The rows are grouped in 2 ways, from coarse to fine. Each group lies inside one group of the grouping before and may be the whole of it. The rows also spread widely along 5 directions, which tell nothing about the answers.
Known rows, each followed by its group in each grouping:
[-14 -10  -4  13   4   6  10  -4   4 -10  -1   6  15 -13 -25  -6]	J_769 Tator
[ 11   1 -14  17   3  11  -1  -1 -12  10   0  -1  10  -9 -10   0]	J_821 Kemav
[  9   5 -13  15   3  11 -16   9 -15  -2   1   9   4   3   3 -15]	J_821 rur
[ 22  12   7  -6 -12   4  -5  -5  13  -3 -19   2 -17   5  15   9]	J_821 kerum
[10 -7 12 -5  5 14 12  5 10  6  4  8 -2 17 26  4]	J_769 lanen
[  3   6 -15  11 -12  -3   0 -24  12 -23 -21   8  18  -7 -34  -6]	J_821 lik
[ 12   6  -1   5  -9   5 -12   1   5  -9  -8   2  -8   7  14  -2]	J_821 kerum
[-14  -8  -8  31  18  14   3  15 -23  22  18  -1  12  -8  -2 -13]	J_769 lanen
[ -8   1 -11  21  -3   6 -13   1  -6  -6  -7   0   5  -6  -8 -13]	J_821 lik
[  4 -15  -6  16   1   9   1 -17  -1  13  -6   2  13  -5 -11   7]	J_821 lik
[  9  14  -3  -1 -18  -1  -4 -16  15 -17 -22   3  -1  -3 -11  -3]	J_821 lik
[-10 -11 -14  27   7   8 -16   5  -9  -5   7   4  13   2  -5 -15]	J_821 lik
[ 22  24 -11   3 -15   2  -1 -10   5 -18 -12   6   9  -1 -18  -6]	J_821 Kemav
[  8  26   8  -6 -19   1 -16   9   9  -9 -24  -7 -28  -3  18  -7]	J_821 kerum
[  3  33  -5   7  -9   1   9   9  -8  10 -11   0  -3 -27 -19 -12]	J_769 lanen
[ -3  -2  16  -3   5  15   3  18   6  11  -6  -4 -20   2  26  -1]	J_769 Tator

New rows. What belongs after each?
[ 27  10  13 -14   0  13  21   1  11  11  -1  10  -8  12  25  12]	J_769 lanen
[-18 -22  11   9   4  12   5   7  14  -1   2  -3   3   6  20  -9]	J_769 lanen
[  7   4  10  -6 -14   6  -5  -8  24  -7 -25  -2 -15   5  19   4]	J_821 lik
[ -7   2 -14  22  -6   0 -13   1  -5  -6  -9  -6   3 -12 -15 -11]	J_821 kerum
[ 26  -2  10 -15 -14  12   6 -15  27  -8 -15   5  -2  15  16  15]	J_821 Kemav
[ 12  -1   7  -7 -11   9   4 -22  24   4 -23  -1  -9  -4   5  15]	J_821 lik
[  6   6   7   1   0   5   3   9  14 -22   4  14   1  25  16 -16]	J_769 lanen
[ 10  27  -6  16   5   6   3  19 -21  15   8   9   0  -6   1 -15]	J_769 lanen
[  0  -9  -5  13  -5  10  -5  -6  -3  12 -17  -5   0 -23  -6   2]	J_821 rur
[  5   8   5   4  -4   8 -16   4   8   1 -12   0 -13  11  20  -3]	J_821 lik
[ 24  -5  -1   0   0  11   3 -17   6   7  -6  10   7  10   4  11]	J_821 lik
[ 19  12  -1  -1 -10   2   5 -20  12  -4 -19   6   2  -2 -11   6]	J_821 lik
[  3  14   2   7  -3   5   5  11   5 -11   0   6   1   3   3 -19]	J_769 lanen
[-30 -16  -3  21  10  12   2  13  -4   5   2  -7   7 -14  -8 -11]	J_769 Tator
[ 10   7  -8  10   3   2  19  -9  -1   4   3  14  22  -8 -25  -1]	J_769 lanen
[ 23  -1  -6   4  -8  13   3 -13   5  -7  -6   8  12   7  -4   4]	J_821 Kemav
[  5 -19 -13  13  -2  11  -9  -9   2 -17   4  15  24  10  -9 -12]	J_821 rur
[ 22  12 -12   4  -9   4  -6  -9  -2  -8  -8  12  11  -4 -17  -7]	J_821 rur
[ 22  -4   8 -16 -19   7   3 -22  32 -21 -22   9   6  10   3   8]	J_821 rur
[ 10 -22   0   3   3  19 -13   2  10 -14   6   9   5  27  27  -4]	J_821 rur
[  4  -1 -16  17  -6   3  -4 -13   2 -13  -5  10  21  -1 -28 -10]	J_821 lik
[  1   9   3   4   8   9  -7  27  -8  -1   8   7 -10  12  18 -10]	J_769 Tator
[ -7  -7  -5  15   2   6 -21   8   6 -22   4   7   6  21  10 -20]	J_821 lik
[ 16  -7 -12  14   7   5  -7  -4 -10  -2   8  12  12  10  -6   0]	J_821 kerum
[ -5 -24 -12  22   4   5 -12  -8   2 -26   8  11  25  11 -20 -13]	J_821 kerum
[ 15  14  -5  -2 -13  -1  -5 -15  15 -29 -12  14   9  16  -6  -7]	J_821 lik
[ -2 -22  -2   9  -1  12 -16   1   9 -17  -2   4   7  12  11 -12]	J_821 rur
[ -6  12   9   4  -3   8   0  15   8  -6  -5   0  -7   3  20 -17]	J_769 lanen
[ 15 -16  -7   7  -3  12   4 -15   5   7  -7   8  13  -7  -9   9]	J_821 rur
[-12  -7 -15  29   0  11 -13   3 -11  12  -6  -8   9 -25 -12 -12]	J_821 rur
[ -1  -9  -5  19   8  21 -14  14 -12   6   2  -6  -2   6  21 -10]	J_821 Kemav
[ -8 -16  -1  18   0  11 -13   2  -3   1  -6  -6  -2  -4   7  -3]	J_821 kerum
[-18 -20   9   7  -5  12 -15   1  22 -15 -14  -8 -10  14  28 -11]	J_821 lik
[  1   8  -1   7  -1   2   7   2   1  -8   2   8  11  -2  -7 -14]	J_769 lanen
[-13   3  -7  24   6   6   4  10  -9   5   5   1  12 -15 -13 -17]	J_769 lanen
[ 10  20  15 -14  -6   2   5   8  16 -15 -12   7 -16   7  10  -6]	J_769 Tator
[ 30  -1   5  -2  -1  10   2 -15  12  -1  -7  12   2  25  15  11]	J_821 lik
[-15 -10  10   6  -2   6   7   0  22 -15  -4   0   9   0   2 -12]	J_769 lanen
